All rows are made from the same 13 directions, up to rounding. Whole rows:
[[  2   9 -16  12 -14   0  15  -8 -13  -9   0  15 -25  21   7  -3   7 -17
  -16  15  -3 -14   7  10  -1]
 [ 28   7  18  31  16   5  27 -16 -38 -11  -7 -16 -37  27 -16 -25 -10 -12
   -6  56 -18  21   2  -3  23]
 [ -5  -3  13  -9  -3  29 -15 -15   5   4  -2  11  -3  -4  -2  26   9   8
   24   5 -16  -6  -4 -10  -3]
 [ 15  24 -10 -15  10   2  -5 -36 -24   7  17 -10 -36  63   5   5   4 -13
   13  44 -35 -11  17  -6  -9]
 [  2  -4  -3  -6   4  37   8  -9   6 -14 -21  -1   9   6 -22 -12  -2  -1
   -8 -13   1  19 -23   9 -26]
 [-10   4 -16  -2 -12 -10  -8 -12  32  -2  -5 -10   6   0   6   2  10 -15
   -2 -14  -3 -28   3  18 -11]
 [  9  -6  15 -10 -24 -12  12 -23 -12  -7 -33 -27   7   7 -11  -9 -14 -33
  -19   6  25  -9 -22  -8  24]
 [ -5   5   3  -4 -18   5   2  -1  -9  -9   2   3  -4  -3  -1  28   8   8
  -22  19  27  19  -4  15   1]
 [ 17  31  -2   2  23 -35 -10   9  15  28  37 -21  13   9   5 -37 -11  11
   12  -5  -2 -29  16 -10  18]
 [  3   9  -8  -4  16 -24   5 -11  18   6   4 -12  20  16 -12 -23  -2 -19
    0 -24  16 -11 -15   6  -8]
 [ 24 -15   4  29  34   2  13  13 -15   1   8  40  -6  -3  -8 -13   7  30
    7   0   2  11 -36 -30  -7]
 [ -1   2  -7 -21 -15  19   0  16 -12   3 -13  17   5   8 -36 -20   0  -3
    0  -5  14  -7 -12   1  19]
 [  6  15  -6  25 -20  20  20   2   1 -19   2  24 -15   9  11  30  13   2
  -33  28  20  -7 -17   3  -4]
 [ -1 -14 -16 -25   9 -20  -5  -4  -8  -8 -19 -32  -6  29 -26  -6   2 -13
   -3  22  -7  27  -2  20 -10]
 [-18  23  13  16  12  22  22  -3  18  -9   2 -16  16   4  -9  -3 -13 -39
    3 -17   3  15  14  22  -2]]

The start of a row, then its end:
[-12   8  11  -8 -23  33 -13  -5  19  -4 -11 -15   3 -16  -6  19   3   1
   6  11]
[-10  -5  12  15   9]
[  8   5  -6 -28   2  -4  -5 -50 -21   6   3  -1 -14  46   0   7   5 -17
   7   8]
[ -5  -6  -9  -6 -20]
[ 20  46  -6   5  -5 -14 -10  20  22  15  36 -38  10   0  36 -21 -21  27
 -21  14]
[ -3 -31  32  -7  12]
[  2   7   3  13   9  27   7   6  16   0  -4   5   9  -5  -3 -23 -10  -4
  11 -20]
[-17 -13   0  -8  -2]
[ 12  -2  -5  -9   7 -15 -14   9   6  11   2  -4   5   3 -14 -13   4  17
   9   8]
[  0 -13 -12 -10  11]
[ -4   3   0  14  19  -3   4   2  10  -5   1  -2 -11  22 -17  19  12 -18
  18  30]
[-14   3  -2   6   5]
[-19  -5  -8  17  21   2   1  49  31  -6  -3 -14  13 -18   0  -9 -10  -5
  16 -14]
[-29  10  28  11  -2]
[  4  26  13  21  -2  11  10 -28  19   2  24  14  15 -15   8   5  10   9
 -16 -21]
[ 36  -7 -18  11 -11]
[ 21  34  -2   9  27  44   7   0  21   0  18 -13  17   8 -10 -42 -13  30
 -11 -14]
[ -5  14  -6   7 -30]
[ 11  19  17 -12  -1 -10 -10 -12  -9  23  12 -13   1   9 -14 -21  -7  -6
  21  10]
[ -1 -25   9 -12  39]
[  2   1  -9 -18 -11  -6  -7 -18 -27  10  17  38 -15  14  -3  16  20  14
  -2   5]
[ 21  -3 -11  -1  -4]
[ 20   8 -13 -17  -2  12   3   6 -14   4 -10   3  -4  30 -28 -35  -6   1
  -4  11]
[ -1 -14 -17 -11  10]
[ -6  13   6 -11 -40   3  -6  -5 -15  -1  19  14  -5 -12  31  51   8  21
 -31  17]
[38  2  5  1  3]
[ -2  -1   2  13 -35   0   7 -21  -4  -4   4  21  -4 -27  45  12   1   4
 -28 -24]
[ 18 -22   2  -4  -9]
[ -1 -11  -1 -13   4   7 -12 -29  15   4  -8  20  10  -1 -35   4  27   6
  15 -15]
[ 17  -4 -40  10 -13]
[ -1 -27   3  -6  10  31   6   8  -7 -18 -33 -11   5  -2   6  -2 -20   0
   0 -13]
[-26  31  -7 -17 -29]
[ -5  14   3  10  -6 -34  15   2  -4   0  10 -12   4   2  -3  -3  -2 -24
 -17   5]
[33  2  8 18 22]
[  7  17  38  21   1  30   1 -14  -3   4  16 -13  -3 -25  32  11 -18  14
   9   7]
[-19   4  24 -17   9]
[ 28 -10   3  -4  -3 -11 -14  11  -6   6 -14 -28  -4 -13   0 -33 -12  32
  -5  21]
[-17  -9  -1 -19  19]
[ 10  -2 -19  -9 -26 -46 -32   9   7  17  17   3 -12 -21   3   2  28  45
 -12  27]
[ 16 -30   5  14  24]
[ -2 -13  -2 -14   5 -41  -8   0 -24   8   9  -4  -9   0 -11   1  10   8
   1  14]
[15 24  7 13 11]
[ -6  31  -2   8   3  32  17   8  31  -6  -6  -5  18  28 -14  -3 -12 -42
   5  -8]
[ -3 -27  -6  -3   4]
[-15   0 -24   4  -9   5  18  31  -1  -9  -7  23   2   6  -4 -15  -4 -22
 -14 -24]
[ 7 -5  6 10 -3]
[-14  -7  14  -1  -9  -2 -13   8  -1   3   2  -1  -6 -21  -3  28   9   7
  14  18]
[-2  9 16  8 20]
[ -8 -11 -17  15  18 -27  -3   1  22   6  12  36   0   7  11  20  22 -11
  22 -19]
[ -6 -32 -16 -13 -13]
[-16 -28  13 -13  14 -18 -14   4  -1  12  -2  15  14 -16  -5  22   6  -4
  35 -23]
[  1   6  -8 -17   5]
[  8   1  40  26  -4  54  12   8  17 -19 -35 -24   4 -11   5  26 -24 -15
  11  30]
[-29  -6 -12 -36  22]
[  8  12  -1 -40  18  28 -20 -12 -23  13  24 -16   1  14   8 -10 -13  42
   4  -5]
[-18  41  20  -1 -38]
[-23   3  -7 -12   9  19  -7  12  10   3   9   1   8  -1  10   4  -7  -6
  19 -27]
[-24   9  29   7 -20]
[ 16  19  20  21  -7  14  12  -3  -7  -8  12  -8  -4  -9  18  18  -6  21
 -27  29]
[19 14 -5 -7  6]
[  2   7   1  -8 -12 -10  -3 -11  43 -13 -28 -59  26   6  -6   9  -8 -24
 -19  10]
[ 13 -12 -18  10  -1]
[ -5   7 -10   3 -14  27  -8   0  35  -2 -10   8   5  -5  -5  -1   9  -5
  10 -11]
[-17 -39  -4   4  -2]
[  8  22 -14  16  19 -11   4 -13   2   5  30  17 -16  24 -13  -6  23   7
   0  17]
[ 6 -2 -2 22 -8]
[ 16  28  19   9   4  22   5  -5   6  13  19  14  16  -3  -7 -11  -5  13
   3  -9]
[ 21 -18 -19 -19  15]
[ 16  19  -1  25  -1 -12  -8  -4  23  10  32  14  -1 -17  20   9  18  36
  -9   9]
[ 14 -28  -8  -3   1]
[ -5 -15 -24   0   9 -50  -9   5   7   3  10  12 -11  20  24  31  18  -9
   7   8]
[ -7 -20  -2 -10 -13]
[  2   6  19  -9 -22  17 -16   1 -19  11   3  -6 -14 -23  -3  -7  -4  22
  10  22]
[-14  -2  29   2  35]
[ -8 -12  10 -29 -13 -10  -1  21 -22  -1 -14 -27  16 -12   4   0 -26  -2
 -15  -6]
[18 30 11 -6 12]
[  1   4 -23 -15  -5 -21   3 -13 -17   8   9  11  -7  20  -2 -29   3 -10
 -10 -19]
[  8 -10   6  13  -9]
[ 15  -1 -20 -10  -4 -35   1 -22 -27   8   4   8 -24  35  -2 -22   8 -11
  -5  13]
[  0 -21  -4  -2   4]
[-25  -5  -6   5  -6 -18  -7  15  13   2   4   1  -1 -24 -12   0  14  -8
  10  -6]
[ 0  3 27 36 16]
[-17   8 -11  -9 -12  29   8 -21 -15  -9   0  11 -15  13  -6  -4   6 -16
  -7 -10]
[ -6  17  21  34 -22]
[  6  21 -29 -38 -19 -22 -12  13 -31  17  35  35  -9  38   1  24  17  26
 -22  23]
[ 42 -10  -8  -6   3]
[ 23  -7 -13 -14  12  -6   1  22  -1   0 -15  -9  13  21 -10 -21 -14  11
  -9   3]
[  3  -6 -31 -31  -4]
[  4 -10   5  14   7  28   2  27 -11  -4  -5  16 -15  -7   5   4  -6  17
  13  16]
[-31   6   7 -21   6]
[-12  -4 -14 -19 -26  -6  -7  31  -3   3 -17   3   1  -4 -30 -14   3 -10
  -1   5]
[  9 -14   8  15  34]
[ 12   7 -16  -2   4  -1 -12  10   9   7   9  15  -7  10 -24  -6  20  26
   5  21]
[  1 -14 -14   5   5]
[ 14   3  12  31  12  26  -9 -14  31  -2  -4 -14 -11 -14  14  -5   1  12
  24  14]
[-54 -26   8 -12  -4]
[  4   8  -2 -19  28  14 -12  -2   6  -2  13 -37   7  25  32  22 -20  16
   3   7]
[-32  30  15 -16 -47]
[ -3   0   4   7  -2   5  28   3 -20 -14  -2  -1   6   8  44  12 -29 -22
 -27 -21]
[  8  18   5 -22 -23]
[ 18  13   0  -3 -22  29  -8   7   6   7  -1  13   1  -3  21  -3 -10  21
  -4   0]
[-10 -45  -8 -37   9]
[ -2 -17  21  35  47 -16   2  12  31  -3  -2 -12  11 -12  -2  20   2  -8
  35   6]
[-22  12 -12 -16   0]
[  9  -8  20  -3  11  28  11 -25 -29   4 -13   5  -4   2 -12 -37 -17 -12
  19 -21]
[-19  10  -2 -15   1]
[ -8   2   3  23 -23  11  -4  -2  22  -7   3  14  -5 -33  15  22  17  13
  -9   3]
[  4 -17   3  14   3]
[ -2  13  -5   1 -28 -13  10  -4   6  -9 -12 -37   5  -8   8 -25 -15 -19
 -35  -4]
[14 -6 20 26 11]
[ 17  10 -16  27  -8 -36   6 -12 -11  -1  31  40 -28  12   9  29  39  25
 -29  40]
[ 39 -14 -25   8   2]
[ 13  -3  -4  10  15  -6   2   9   9  -5  -7 -15  -1  12   3  -3  -5   1
   0  15]
[-15  -3  -9 -13  -4]
[-14   5 -14 -18 -22  22 -12  -2  17   9   0  25  12 -11  -3 -13   7   0
   8 -41]
[  0 -33   3   7  -5]
[  3 -17   1  14  33 -18   9 -13   4  -5  -7   3   1   9 -26  -5  13 -11
  12  -2]
[  4  20 -27   7 -12]
[  1  -1 -12 -12  11 -28  -2   9   0  11   9   1  11  13   4 -10  -5  -7
   4 -18]
[  8 -10  -3 -12  -3]
[ 22 -29  -7   7   1  -6   3  21  -8  -8 -28  10  -3  -4  -7 -13  -1  19
 -10  11]
[ -2  -6 -36 -30   5]
[-12  -8  -6   2  -7  25   8  37  -4 -11 -11  40  -6  17  -4  49   6 -12
   8  20]
[ -1  -7 -17 -26   7]
[ -3  16  28  25   8  22  13  -9  -9   5  31  20   9 -39  14  -8  -5  23
  -6 -30]
[23 27 11  9 -4]
[ 13   5  32   9  22   0 -13 -46   3   8  14  -3 -10   8 -15  37  23  10
  30  39]
[ -1   6 -22  -6   6]
[ -4 -36  -2 -20   8 -63  -8   1 -24   3  -1   1   0   8  14  43   8  -2
  -2  10]
[ 26  23 -19 -19  -5]
[  8  13   7  22   3 -24  -3 -15   8  14  31   2   2 -30  17 -21   7  23
  -5 -16]
[ 13 -12  12  12   6]
[ -7   7  24 -15   2   0 -13   0  12   9  11 -16  29 -24 -16  18   1  19
   2  -5]
[ 36  25 -10   9   9]
[  4   1  -4   3  23  17   0  45   2  -7  -1 -19   3  -5 -28 -20  -7  30
  -3  21]
[-10  45  10  16   0]
[ 11  -4  20  28  12 -26   6 -21  -3   1   4 -10 -13   1  22  17   0 -14
  10  22]
[-11 -12  -2 -20  13]
[ -8   8 -10 -21 -18  57  -4   5 -13  -8 -10   3 -10   2 -14 -14  -4  15
  -7   1]
[-19  21  22  23 -15]
